The rows of each matrix lie in a flat space through zero, up to rounding. After each matrix: how many dimensions does the smallest such space have?
(in the rows, 128 means zero)

[[145 138 169 122 152 170 150 100 143 132 100 150 111 156 147 127 114 106
  123]
 [138 180 136 162 156 125 129 112 114 123 121 133 151 133 150 111 140 130
  127]
 [169 136 195 177  82 122 125 113 146 113 132 139 124 139 122 155 131 166
  111]
 [122 162 177 152 141 122 156 150  49  89 142 214  85 191 139 123  91 137
  176]
 [152 156  82 141 127 117 112 123 123 125 125 166 138  67 148 132  95 114
  108]
 [170 125 122 122 117 138 122  99 128 122 138 131 185 164 106 143 104 153
  124]
 [150 129 125 156 112 122 212 107 147 135 128 104 165 118  97  68 126 104
  132]
 [100 112 113 150 123  99 107 203 119 103 115 103 134 100 118 139 166 149
  157]
 [143 114 146  49 123 128 147 119 133 136 134 171 131 143 126 142 103 123
  133]
 [132 123 113  89 125 122 135 103 136 205 132 112 157 135 131  84 116  95
  149]
 [100 121 132 142 125 138 128 115 134 132 175 115 124 131 136 141 121 141
  122]
 [150 133 139 214 166 131 104 103 171 112 115 113 141 103 131 145 143 133
  110]
 [111 151 124  85 138 185 165 134 131 157 124 141 156 126 190 127 102  79
  144]
 [156 133 139 191  67 164 118 100 143 135 131 103 126 130 139 145 110 127
   93]
 [147 150 122 139 148 106  97 118 126 131 136 131 190 139 146 150 140 125
  140]
 [127 111 155 123 132 143  68 139 142  84 141 145 127 145 150 226 135 159
  112]
 [114 140 131  91  95 104 126 166 103 116 121 143 102 110 140 135 146 129
  126]
 [106 130 166 137 114 153 104 149 123  95 141 133  79 127 125 159 129 208
  108]
 [123 127 111 176 108 124 132 157 133 149 122 110 144  93 140 112 126 108
  150]]
 : 13

[[202 139 102 116 121 130  93 127 143 125  91 126 138  99 113 138 127 113
  126]
 [139 184 145 141 119 122 115  94 149 120 106 116 124 102  98 116 147 125
  135]
 [102 145 171 152 126 143 120 115 145 125 117 108 135 113 101 124 144 123
  136]
 [116 141 152 157 119 130 170 122 155 118 144 132 135  96 143 119 115  97
  123]
 [121 119 126 119 154 162 115 142 120 174 148 150 117 162 128 147 125 120
  132]
 [130 122 143 130 162 184 107 125 141 111 152 111 168 136 116 159 109 132
  173]
 [ 93 115 120 170 115 107 187 145 161 108 126 106 120 107 131 136 159 100
  122]
 [127  94 115 122 142 125 145 168 115 128 130 142 122 147 149 140 133 131
  117]
 [143 149 145 155 120 141 161 115 157 125 100 112 103  89 133 136 135 110
  130]
 [125 120 125 118 174 111 108 128 125 202 105 134  98 133 103 149 137 158
  130]
 [ 91 106 117 144 148 152 126 130 100 105 145 130 167 122 127 121 119 131
  146]
 [126 116 108 132 150 111 106 142 112 134 130 160 142 113 129 122 118 139
  119]
 [138 124 135 135 117 168 120 122 103  98 167 142 160 148 131 147 123  84
  124]
 [ 99 102 113  96 162 136 107 147  89 133 122 113 148 186 124 126 124 151
  150]
 [113  98 101 143 128 116 131 149 133 103 127 129 131 124 159 148 122 127
  124]
 [138 116 124 119 147 159 136 140 136 149 121 122 147 126 148 140 115 113
  138]
 [127 147 144 115 125 109 159 133 135 137 119 118 123 124 122 115 170 149
  119]
 [113 125 123  97 120 132 100 131 110 158 131 139  84 151 127 113 149 207
  129]
 [126 135 136 123 132 173 122 117 130 130 146 119 124 150 124 138 119 129
  152]]
 : 15

[[ 18 165  96 142 158 109  97  75 117 137 139 111  76 102 153 148 142 101
   62]
 [165  66 142 120 103 153 142 161 124 140  94 138 155 155 137  88 144 166
  137]
 [ 96 142 142 110 107 121 132 116 115 144 127 123 117 132 121 121 112 136
  123]
 [142 120 110 114 140 153 122 117 141 134 104 123 107 160 152 111 154 117
  125]
 [158 103 107 140 106 118  72 140 134 137 157 182 174 156 137 174 135 124
   88]
 [109 153 121 153 118  87 122  92 130 123 172 141 125 113 118 174 120 102
   79]
 [ 97 142 132 122  72 122 127  68 123 161 103 101  87 146 118 134 132 119
   90]
 [ 75 161 116 117 140  92  68  95 124 124 137 115 129 128 148 169 137 107
  114]
 [117 124 115 141 134 130 123 124 125 127 132 129 127 108 137 136 141 123
  126]
 [137 140 144 134 137 123 161 124 127 120 144 122 116 113 118 127 106 122
  131]
 [139  94 127 104 157 172 103 137 132 144  69 101 101 182 164  92 133 140
  118]
 [111 138 123 123 182 141 101 115 129 122 101  84  93 129 156 131 123 112
  130]
 [ 76 155 117 107 174 125  87 129 127 116 101  93 115 124 147 121 140 125
  155]
 [102 155 132 160 156 113 146 128 108 113 182 129 124  44 122 169  92 111
  143]
 [153 137 121 152 137 118 118 148 137 118 164 156 147 122 105 159 102 119
  112]
 [148  88 121 111 174 174 134 169 136 127  92 131 121 169 159  68 143 149
  130]
 [142 144 112 154 135 120 132 137 141 106 133 123 140  92 102 143 141 118
  159]
 [101 166 136 117 124 102 119 107 123 122 140 112 125 111 119 149 118 115
  146]
 [ 62 137 123 125  88  79  90 114 126 131 118 130 155 143 112 130 159 146
   94]]
 : 10

[[154 103 135  97 156 136 129  93 152 126 114 124 132 168 134 119 114 152
  143]
 [103  77  94  56  64 180 100 100  76  93 144 103 109 121 164 125 115  86
  162]
 [135  94 120  82 122 152 118  96 124 114 125 117 124 150 145 121 115 128
  150]
 [ 97  56  82  27  43 200  89  86  59  80 149  94 103 122 178 124 109  73
  176]
 [156  64 122  43 140 167 115  58 140 108 115 110 125 187 156 113  99 145
  168]
 [136 180 152 200 167  82 151 167 159 157 121 150 141 116  96 134 145 151
   94]
 [129 100 118  89 115 151 118 104 118 114 129 117 123 141 144 124 118 122
  146]
 [ 93 100  96  86  58 167 104 124  71 100 149 109 110  99 155 131 125  80
  148]
 [152  76 124  59 140 159 118  71 139 112 116 113 126 177 151 115 104 143
  161]
 [126  93 114  80 108 157 114 100 112 110 130 114 121 141 148 123 116 117
  151]
 [114 144 125 149 115 121 129 149 116 130 135 131 126 106 123 133 137 116
  118]
 [124 103 117  94 110 150 117 109 113 114 131 118 122 134 143 125 120 117
  144]
 [132 109 124 103 125 141 123 110 126 121 126 122 126 141 137 124 120 128
  140]
 [168 121 150 122 187 116 141  99 177 141 106 134 141 176 120 119 117 173
  131]
 [134 164 145 178 156  96 144 155 151 148 123 143 137 120 105 132 140 145
  104]
 [119 125 121 124 113 134 124 131 115 123 133 125 124 119 132 129 129 117
  130]
 [114 115 115 109  99 145 118 125 104 116 137 120 120 117 140 129 126 108
  137]
 [152  86 128  73 145 151 122  80 143 117 116 117 128 173 145 117 108 146
  154]
 [143 162 150 176 168  94 146 148 161 151 118 144 140 131 104 130 137 154
  105]]
 : 2

[[ 86  78 155  63 146 109 155  79 106 113 144 109 143 125 143 105 155 138
  107]
 [ 78  63 141  83 106  89 154  94 120  80 123 119 188 118 140 151 168 173
   85]
 [155 141 129 122 119 147 140 126 142 144 110 157  81 144 167 150  97 151
  147]
 [ 63  83 122  60 152 164 156  86 142 135 162  97 199 149 142 144 153 166
  112]
 [146 106 119 152  44 105 118 155 157 100 106 102 193 109 105 140 136 151
  101]
 [109  89 147 164 105  32 160 125  74  35  98 158 139  66 147 127 162 148
   90]
 [155 154 140 156 118 160 135 151 120 153 135 107 131 122 144  82 123 104
  164]
 [ 79  94 126  86 155 125 151  93 123 112 142 131 152 133 143 150 146 158
  108]
 [106 120 142 142 157  74 120 123  84  93 133 132 121 101 101 103 158  94
  109]
 [113  80 144 135 100  35 153 112  93  45  97 157 126  81 142 138 150 157
   81]
 [144 123 110 162 106  98 135 142 133  97 119 135 128  93 121 124 112 138
  108]
 [109 119 157  97 102 158 107 131 132 157 135  80 199 162 112 122 174 113
  141]
 [143 188  81 199 193 139 131 152 121 126 128 199  50 116 142 162  80 126
  149]
 [125 118 144 149 109  66 122 133 101  81  93 162 116 114 128 156 152 134
  109]
 [143 140 167 142 105 147 144 143 101 142 121 112 142 128 164  88 149 112
  167]
 [105 151 150 144 140 127  82 150 103 138 124 122 162 156  88 143 183  84
  143]
 [155 168  97 153 136 162 123 146 158 150 112 174  80 152 149 183  84 151
  150]
 [138 173 151 166 151 148 104 158  94 157 138 113 126 134 112  84 151  64
  170]
 [107  85 147 112 101  90 164 108 109  81 108 141 149 109 167 143 150 170
  106]]
 : 7

[[ 91 120 147 134 128  92 170  81 138 121 130 150 121 150 118 174  94 110
  100]
 [120 107 136 147 173 105 143 126 134  93 143 119 156 135 102 166 102 127
  109]
 [147 136 116 162 147 123 114 141 116 116 111 106 159 108 134 136 137 125
  101]
 [134 147 162 155  78 126 104 117 131 105 141 177 101 153 116  96 122 141
  136]
 [128 173 147  78  97  94 142  89  99  73 161 106  90 165 123  76 105 103
  163]
 [ 92 105 123 126  94 124 134 129 154  77 151 116  92 107 107 111  96 129
  130]
 [170 143 114 104 142 134 104 158 107 133 130  56 132  91 130  82 152 145
  132]
 [ 81 126 141 117  89 129 158 102 127 118 133 194  77 177 136 120 103 116
  150]
 [138 134 116 131  99 154 107 127 150 141 128 140 158 109 128 129 146 123
  141]
 [121  93 116 105  73  77 133 118 141 135 141  68 129  82 144 121  97 109
   85]
 [130 143 111 141 161 151 130 133 128 141 102 127 144 117 134 152 152 125
  127]
 [150 119 106 177 106 116  56 194 140  68 127  95 114  92 156 106 130 114
  129]
 [121 156 159 101  90  92 132  77 158 129 144 114  86 126 117 139 118 113
  133]
 [150 135 108 153 165 107  91 177 109  82 117  92 126 127 163 132 134 101
  135]
 [118 102 134 116 123 107 130 136 128 144 134 156 117 163 157 146 114 109
  140]
 [174 166 136  96  76 111  82 120 129 121 152 106 139 132 146  91 143 102
  167]
 [ 94 102 137 122 105  96 152 103 146  97 152 130 118 134 114 143  86 114
  115]
 [110 127 125 141 103 129 145 116 123 109 125 114 113 101 109 102 114 145
   95]
 [100 109 101 136 163 130 132 150 141  85 127 129 133 135 140 167 115  95
  149]]
 : 10

[[113 150 127 125  97 130 133 150 101 144 145 124 131 125 128 128 138 141
  124]
 [150 134 127  81 132 124 148 134 134 142 126 130 141 101 117 147 118 119
  144]
 [127 127 142 140 135 124 114 119 144 131 114 121 122 130 117 128 121 124
  134]
 [125  81 140 193 165 149  92  77 199 126 119 143  83 150 117 138 116 110
  150]
 [ 97 132 135 165  57 117 117 130 124 126 132 150  84 142 111 105 119 146
   99]
 [130 124 124 149 117  97 143 108 133 121 131 138 118 135 121 113 112 110
  103]
 [133 148 114  92 117 143 162 152 102 136 148 128 149 116 126 133 144 119
  137]
 [150 134 119  77 130 108 152 130 108 115 129 135 153 106 139 127 115 124
  113]
 [101 134 144 199 124 133 102 108 135 133 138 120 107 153 130 111 131 124
  122]
 [144 142 131 126 126 121 136 115 133 117 126 135 129 118 137 111 110 114
  120]
 [145 126 114 119 132 131 148 129 138 126 130 137 128 123 130 128 126 116
  132]
 [124 130 121 143 150 138 128 135 120 135 137 112 141 139 139 134 147 127
  137]
 [131 141 122  83  84 118 149 153 107 129 128 141 130 110 118 127 122 141
  117]
 [125 101 130 150 142 135 116 106 153 118 123 139 110 140 123 129 124 121
  131]
 [128 117 117 117 111 121 126 139 130 137 130 139 118 123 128 143 126 148
  125]
 [128 147 128 138 105 113 133 127 111 111 128 134 127 129 143  98 117 129
  101]
 [138 118 121 116 119 112 144 115 131 110 126 147 122 124 126 117 111 118
  109]
 [141 119 124 110 146 110 119 124 124 114 116 127 141 121 148 129 118 140
  116]
 [124 144 134 150  99 103 137 113 122 120 132 137 117 131 125 101 109 116
   99]]
 : 9

[[165 156 128 206  70 181 196 144 114 113 109  57 137 145 152 154 102 111
  120]
 [156 112 111 129 169 159 117 118 121 142 162 154 129 176 113 113 170  40
  117]
 [128 111 168 109  87 157  68 132 153 116 134 140 172 148 142 105 172 114
  191]
 [206 129 109  74 165  90  70 219 174 101 113 122 177 103 175  52 155 108
  243]
 [ 70 169  87 165 154 184 192  42 146 108  49 124 102 146  68 100  68 220
  104]
 [181 159 157  90 184 133 138 119 134 136  92 125  62  60 136 137 147 117
  124]
 [196 117  68  70 192 138 143 153 165 147  80 165 101 127 119 135 156 115
  158]
 [144 118 132 219  42 119 153 215 152  68 222  30 188 203 169 187 154 120
  152]
 [114 121 153 174 146 134 165 152 125 102  93 163  82  91  68 150  77 126
  169]
 [113 142 116 101 108 136 147  68 102 152  80 197 121 126  92  96  92 138
  161]
 [109 162 134 113  49  92  80 222  93  80 125 132 173 147 159 102 104 185
  192]
 [ 57 154 140 122 124 125 165  30 163 197 132 140  93 145 134  75 153 216
   64]
 [137 129 172 177 102  62 101 188  82 121 173  93  37  77 159 161 120 133
  105]
 [145 176 148 103 146  60 127 203  91 126 147 145  77 108 128 134 105  98
  136]
 [152 113 142 175  68 136 119 169  68  92 159 134 159 128 149 122 133 104
  168]
 [154 113 105  52 100 137 135 187 150  96 102  75 161 134 122 129 120 155
  143]
 [102 170 172 155  68 147 156 154  77  92 104 153 120 105 133 120 112 200
  150]
 [111  40 114 108 220 117 115 120 126 138 185 216 133  98 104 155 200 127
   85]
 [120 117 191 243 104 124 158 152 169 161 192  64 105 136 168 143 150  85
  103]]
 : 15

[[157 101  85 148 153 124 140 130  71 108  86  99  59 161 148  64 169 131
   79]
 [101 128 107 172 142 128 147 135 146 114 127  95 139 105 155 145 181 134
  143]
 [ 85 107 129 111 137 157 115 139 138 155 122 148 177 141 118 159 135 135
  146]
 [148 172 111 126 115 116 110 129 100 157 139 119 110 121 142 132 116 128
  122]
 [153 142 137 115 157 128  99 127 144 195 108 150 100 142 108 147 132 135
  114]
 [124 128 157 116 128 135 152 135 138 107 127 134 106  87 105 164  92 100
  121]
 [140 147 115 110  99 152 133 117  90  88 104 142 109 104 116  92  59 169
  154]
 [130 135 139 129 127 135 117  94 160 105 153 140 157 141 114 104  94 118
  136]
 [ 71 146 138 100 144 138  90 160 129 181 105 106 132  78  80 196 186 152
  115]
 [108 114 155 157 195 107  88 105 181 208 147 105 136 172 122 140 221 175
  127]
 [ 86 127 122 139 108 127 104 153 105 147  76 147 137 137 139 108 175 181
  138]
 [ 99  95 148 119 150 134 142 140 106 105 147 108 113 119 122 167 129  80
   89]
 [ 59 139 177 110 100 106 109 157 132 136 137 113 154  80  97 174 169 148
  128]
 [161 105 141 121 142  87 104 141  78 172 137 119  80 170 155 128 167 154
  102]
 [148 155 118 142 108 105 116 114  80 122 139 122  97 155 154  78 108 116
   99]
 [ 64 145 159 132 147 164  92 104 196 140 108 167 174 128  78 134 117 118
  127]
 [169 181 135 116 132  92  59  94 186 221 175 129 169 167 108 117 156 152
  139]
 [131 134 135 128 135 100 169 118 152 175 181  80 148 154 116 118 152  83
  106]
 [ 79 143 146 122 114 121 154 136 115 127 138  89 128 102  99 127 139 106
  100]]
 : 12

[[138 130 145 105 135 126 123 116 137 108 131 141 160 143 126 137 150 148
  111]
 [130 129 132 123 130 127 127 125 130 123 129 131 136 132 127 130 133 133
  125]
 [145 132 113  76 127 140 147 123 161 103 111 155 150 133 167 112 192 134
   71]
 [105 123  76 175 109 139 150 161 116 176 113 100  45  88 147  97  89  75
  155]
 [135 130 127 109 129 131 132 124 139 117 124 138 140 132 138 125 150 133
  109]
 [126 127 140 139 131 123 119 125 119 130 136 123 132 132 113 137 112 133
  143]
 [123 127 147 150 132 119 113 124 111 134 141 118 131 133 101 143  98 135
  157]
 [116 125 123 161 124 125 124 137 111 149 132 110 100 117 115 128  91 114
  159]
 [137 130 161 116 139 119 111 111 126 108 141 137 168 149 106 150 132 156
  129]
 [108 123 103 176 117 130 134 149 108 166 126 101  70 102 125 115  80  94
  166]
 [131 129 111 113 124 136 141 132 141 126 117 135 122 122 150 114 150 120
  106]
 [141 131 155 100 138 123 118 110 137 101 135 145 173 150 120 144 153 157
  110]
 [160 136 150  45 140 132 131 100 168  70 122 173 208 162 152 135 216 171
   54]
 [143 132 133  88 132 132 133 117 149 102 122 150 162 141 144 127 173 145
   90]
 [126 127 167 147 138 113 101 115 106 125 150 120 152 144  86 157  95 150
  162]
 [137 130 112  97 125 137 143 128 150 115 114 144 135 127 157 114 168 127
   91]
 [150 133 192  89 150 112  98  91 132  80 150 153 216 173  95 168 154 187
  114]
 [148 133 134  75 133 133 135 114 156  94 120 157 171 145 150 127 187 150
   77]
 [111 125  71 155 109 143 157 159 129 166 106 110  54  90 162  91 114  77
  133]]
 : 2
